The rows are grouped in 3 different ways at once. Each group adds its own fixed numbers to the row, and there is some noise. The rows also spread widely along 9 directions, which tell nothing about the answers.
(in the rows, 128 means zero)
Known rows, each followed by its group in each grouping:
[120 143 142 135 134 131  95  83 113 160 137 144 132 143  84 168 104 136
  97 125 167 121 149  86 162 153 128 110] : W M tofi
[105 120 126 124 137 106 199 142 109  94 121 132 123 169 179 129 135 122
 125 144 131 143 136 158 161  77 130 138] : Z M faz
[150 149 132 159 167  80 163 152 180  90 115 136 111 142 158 116 187  92
 106 131 106 115 122 122 117  82 135 105] : W V voz
[170 131 168 175 156 125 122 126 149 104 145 102 102 183 107 129 153 130
 140 146 114  97  89 150  86 113 131 132] : Z V voz
[124 120 163 142 148 132 106 118  91 168 138 141 108 137  60 141 167 156
  78 130 150 149 134 134 108 110 198 126] : T N belan
[103 140 103 137 137 114 163 188 127  91 102 115 109 158 161 154 159 120
 119 162 145 179 125 117 109  71 153 164] : T N tofi
[135 128 136 144 123 131 142 119  93 119 147 115 126 144 126 127 111 148
 119 140 141 125 129 105 114 113 172 146] : T N belan
[ 82 166  76 170 146 129 193 174 125  46 126 113 117 116 158 151  98 106
 143 129 109 149 102 122 121  80 139 173] : W V faz
[ 77 170  62 133 160 118 153 181 131  70 118 109 125 113 148 167 108 109
 128 118 141 171 113 104 160  83 150 159] : T M belan
[106 122 130 114 117 133 128 152  91 106 117 106 113 191 139 150 139 136
 119 163 171 174 125 119 121 106 152 173] : Z V faz
[164 155 114 210 156 110 189 144 174  93  98 142 105 117 171 157 120 126
 114 146 131 112 119 118  87 122 135 119] : T N tofi
[ 89 186  70 181 135 160 151 133 133  99 112 136 121 122 167 199  53 142
 134 149 197 163 135  78 130 152 124 176] : T V belan
[104 137 135 179 151 149 173 124  76 167 135 164 115  89  58 140 137 142
  79 117 112 153 142 157 115  89 186 140] : Z N tofi
[141 117 163 153 143 104 144 149 130 110 106 127  95 177 132 130 195 136
 105 159 130 137 115 144  88  97 164 122] : W N faz
[ 88 164 119 154 173 138  60 167 130 110 130  99 100 160  56 180 155 125
 132 134 138 167  86 110 109 109 144 153] : W N voz
[131 157  91 132 149 111 134 182 127  42 122  59 127 142 158 122 111 103
 158 126 110 133  80  86 125  92 149 163] : Z N belan
[ 81 169 110 206 112 163 228 113 113 124 146 174 120 161 188 140  86 143
 158 175 149 149 151 145 100 106  92 185] : Z V voz
[184 145 106 177 126 107 170 145 142  96 102 123 117 135 190 116 117 123
 123 157 136 120 121  81  75 134 155 137] : Z N voz
[113 149  85 134 126 132 165 118  92 113 140 130 144  93 131 157  56 118
 100 114 143 138 157  72 161 119 157 146] : T V tofi
[148 117 136  93 135 109 107 124 101  85 173  71 138 173 114 128 111 114
 136 127 116 107 114  90 150  96 146 137] : T V voz
[154 155 101 185 154 132 135 141 159  70 123  92 117 141 140 191  70 133
 149 139 140 107  86 108 115 142 123 142] : T M tofi
[101 161 125 153 154 128 131  99 103 143 164 152 136  84  53 120 118 118
  96  84 101 115 132 112 150 109 169 113] : W M belan
[118 156 106 175 147 143 163 127  92 125 132 137 122  84 102 128  98 134
 103 111 121 137 126 113 118 119 182 147] : Z N belan

New rows, each followed by its group in each grouping:
[ 87 164  95 135  99 146 149 146 100 108 130 124 132 171 172 126 105 128
 156 162 163 166 127  87 112 120 129 191] : Z M belan
[169 111 158 204 148 147 159 119  94 137 158 129  98 131  79 145 120 171
 111 144 110 106 106 165  66 115 195 139] : T N voz
[146 139 165 189 124 127 158 132 145 124 130 142 101 185 136 123 164 140
 141 177 124 123 113 139  51 101 126 145] : T N tofi
[187  87 165 123 175 108 116 126 105 106 134  70 117 137  80 143 144 149
  86  97 116  88  96 166 171 107 206 101] : Z M belan
[132 149 152 142 160 119  54 136 163 122 124 108 103 210 101 176 156 134
 138 162 171 146 101  98 100 136 108 130] : T N voz
[158 108 126 173 156 139 156 180 110  49 125  44  99 157 125 189 103 162
 143 149 118 120  68 169 108  90 178 171] : T N tofi
[106 110 149 129 165 132 119 149  88 135 125 105 105 151  67 192 151 156
  84 135 149 164 122 159 153  85 178 139] : T N tofi
[176 130 130 197 135 131 154  99 135  99 119 124 115 134 147 173  65 158
 120 143 153  83 114 113 113 178 144 116] : W M faz
[186 145 108 137 152  98  81 171 154  55  99  57 117 132 136 137 132 113
 121 123 131 107  79  51 101 139 180 126] : W N belan
[125 151 147 196 138 152 146  91 124 115 162 127 122 149 111 150  87 154
 150 134 129  89 107 141 120 137 124 140] : W M belan
[ 86 169  56 151 153 121 178 176 139  50  97 110 122 133 188 175  83 106
 145 136 146 167 106 110 152 105 116 162] : Z M faz
[142 153 120 193 146 138 175  99 124 124 151 151 129  88 106 149  70 128
 107 114 114  99 135 110 119 127 146 125] : T V tofi
[ 85 181 104 162 123 158  85 135 128 118 141 123 116 186 112 178 100 135
 161 168 173 161 107  80  95 150 100 177] : W M voz
[ 88 185 113 165 146 126  92 147 160 105 126 140 110 162  98 150 141 103
 146 144 136 153  92  89  80 131 109 142] : W M faz
[ 39 163 118 128 150 140 157 108  80 147 143 153 138 134 112 144 112 130
 115 116 152 174 162 130 198  84 124 146] : Z N belan
[ 80 132 143 130 122 158  94 122  78 177 124 140 114 175  72 193 137 163
  92 158 195 181 149 124 139 133 155 158] : W M tofi
[147 137 139 168 142 126 143 181 145  68 127  78 100 190 142 120 167 128
 162 157 111 126  62 157  73  90 151 169] : Z M belan
[145 149 141 148 126 119 109 114 136 123 108 124 117 172 156 144 131 141
 119 157 180 122 133  74 112 154 136 127] : W N belan
[120 165  76 187 130 137 210 149 120  85 121 132 126 101 177 130  80 129
 134 131 126 135 117 119 115 115 158 167] : Z M belan
[123 180  70 201 138 143 176 139 144  99 125 146 125  90 140 171  55 123
 132 132 135 130 116  90 100 140 135 153] : T M tofi
[120 166 138 154 129 121  78 141 153 109 131 127 110 186  99 129 160 108
 145 156 137 139  89  83  61 136 118 137] : W M faz
[ 72 149 128 205 163 144 206 155 114 119 120 148  98 128 114 176 148 149
 111 141 117 157 123 199 123  62 146 158] : W N tofi
[126 120 128 152 150 106 221 141 109  94 123 129 122 109 166 125 147 131
  89 117 113 118 147 160 164  63 182 129] : W V belan
[134 105 132 156 145 128 200 158  94  89 105  87 108 159 167 170 122 158
 114 152 138 140 119 179 150  79 163 159] : Z N tofi
[125 107 129 154 156 124 222 121  89  75 166  98 128 127 141 148  86 153
 131 111  99  93 117 196 182  64 169 139] : T M belan
[127 144 117 137 143 117 124 159 117  81 145  89 124 134 103 119 141 113
 134 119 102 120  89 112 115  91 173 148] : W M belan
[181  98 160 140 122 114 132 120 111  78 144  76 117 183 132 134 112 148
 139 147 123  81  92 130 113 128 159 126] : W M faz
[ 67 161  93 100 131 109 139 151 127 110 103 136 135 163 181 150 143 112
 113 145 184 178 158  84 179 102 121 148] : W M belan
[144 122 165 140 148  93 184 120 122 129 134 140 126 147 132  87 174 106
 104 123  88 110 140 147 134  63 138 104] : Z N tofi
[123 156 110 137 165 113 105 143 159  92 116 107 120 148 133 177 122 123
 124 128 161 135 108 103 155 128 133 125] : T M belan
[120  95 168 137 138 127 171 118  93 134 144 123 116 184 121 171 139 164
 108 153 147 130 139 193 164  81 147 133] : T M tofi
[102 146  93 175 132 156 156 138  78 124 124 130 117 115 124 181  79 161
 106 144 161 160 140 108 124 129 175 169] : W N voz
[ 81 145  93  83 127 119 137 158  92  97 126 100 141 160 153 132 122 113
 125 132 157 174 134  94 178  89 148 168] : Z M belan
[122 127 135 161 175 120 157 137  95 136 149 141 114  69  48 118 158 132
  72  88  82 131 121 155 121  71 223 116] : T N belan
[143  91 186 142  99 117 181  84  75 162 135 164 118 177 153 108 153 162
  91 167 151 117 172 136 114 116 162 116] : W N faz
[101 141 148 139 121 147  99 133 104 145 148 132 113 189  94 146 154 148
 129 164 165 162 118 120  94 118 153 164] : T M belan
[153 119 134 198 119 162 157 112  79 126 139 134 107 124 102 161  72 177
 112 153 145 123 117 122  63 151 192 156] : T N faz
[ 89 179 108 169 160 104 166 166 164 108  97 157 110 128 142 138 175  95
 116 137 119 161 130 115 112  78 117 132] : W N tofi
[123 117 150 111 172  96 131 134 129 139 124 130 119 167 114 143 178 119
  88 124 139 144 138 160 182  83 142 101] : Z M voz
[129 113 164 145 155 117 115 151 123  97 127  99  94 180  92 151 185 134
 111 146 124 133  97 161 107  90 162 136] : W V faz
[148 172 123 213 165 133 125 151 155 122 115 142 100 100  72 133 145 112
 116 127 100 133  87 109  48 124 156 132] : Z N tofi
[ 93 159 109 181 184 151 135 164 127  64 132  72 108 150  97 198  91 134
 160 126 115 140  68 163 142  89 117 169] : Z N tofi
[118 129 143 178 155 128 153 181 142  96 106 110  87 177 134 162 195 154
 119 163 143 151  93 187  95  88 168 160] : W M belan
[144 125 125 155  89 143 180 127  82 136 135 146 124 132 147 124 111 142
 100 162 150 141 156  96  79 118 183 165] : T V tofi
[119 137 130 119 103 125 134 130  94 120 127 122 128 162 158 122 134 132
 110 154 166 143 151  79 125 118 161 157] : W V belan
[ 58 184  70 137 156 126 147 161 120 103 126 132 129 127 134 145 111  97
 138 129 133 185 128  90 148  88 116 163] : Z N voz
[165 110 112 150 167 107 205 129  95  83 118  97 128  79 154 139  90 140
  85  93 111  97 130 146 188  95 200 111] : Z N belan
[115 124 115 144 100 134 182 132  67  91 139 111 129 151 161 125  87 142
 137 153 128 135 131 102 110 105 163 168] : W N faz
[167 108 172 163 116 139 148  96  90 138 150 121 118 152 100 134 121 155
 101 143 128  92 132 133 104 122 170 136] : W V tofi
[108 168  99 153 143  89 171 191 172  90  96 147 113 136 164 113 196  82
 117 146 110 159 120 110  92  70 135 138] : W M tofi
[174  97 192 166 167 116 148 115 125 102 166  95 105 154  82 123 165 148
 113 119  88  73  94 193 117  76 180 114] : T V belan
[165 116 132 157 115 146 129 145  93  78 135  74 109 171 122 140  96 147
 142 158 136 120  84 110  70 136 175 173] : Z V faz
[ 97 170  71 158 133 119 176 171 125  77 116 122 126 128 185 145 104 114
 140 148 135 159 129  81 119  99 135 166] : W N voz
[127 183 117 205 118 137 144 121 141 146 138 179 115 127 124 110 129 120
 132 157 127 134 132  69  38 141 131 143] : W N voz
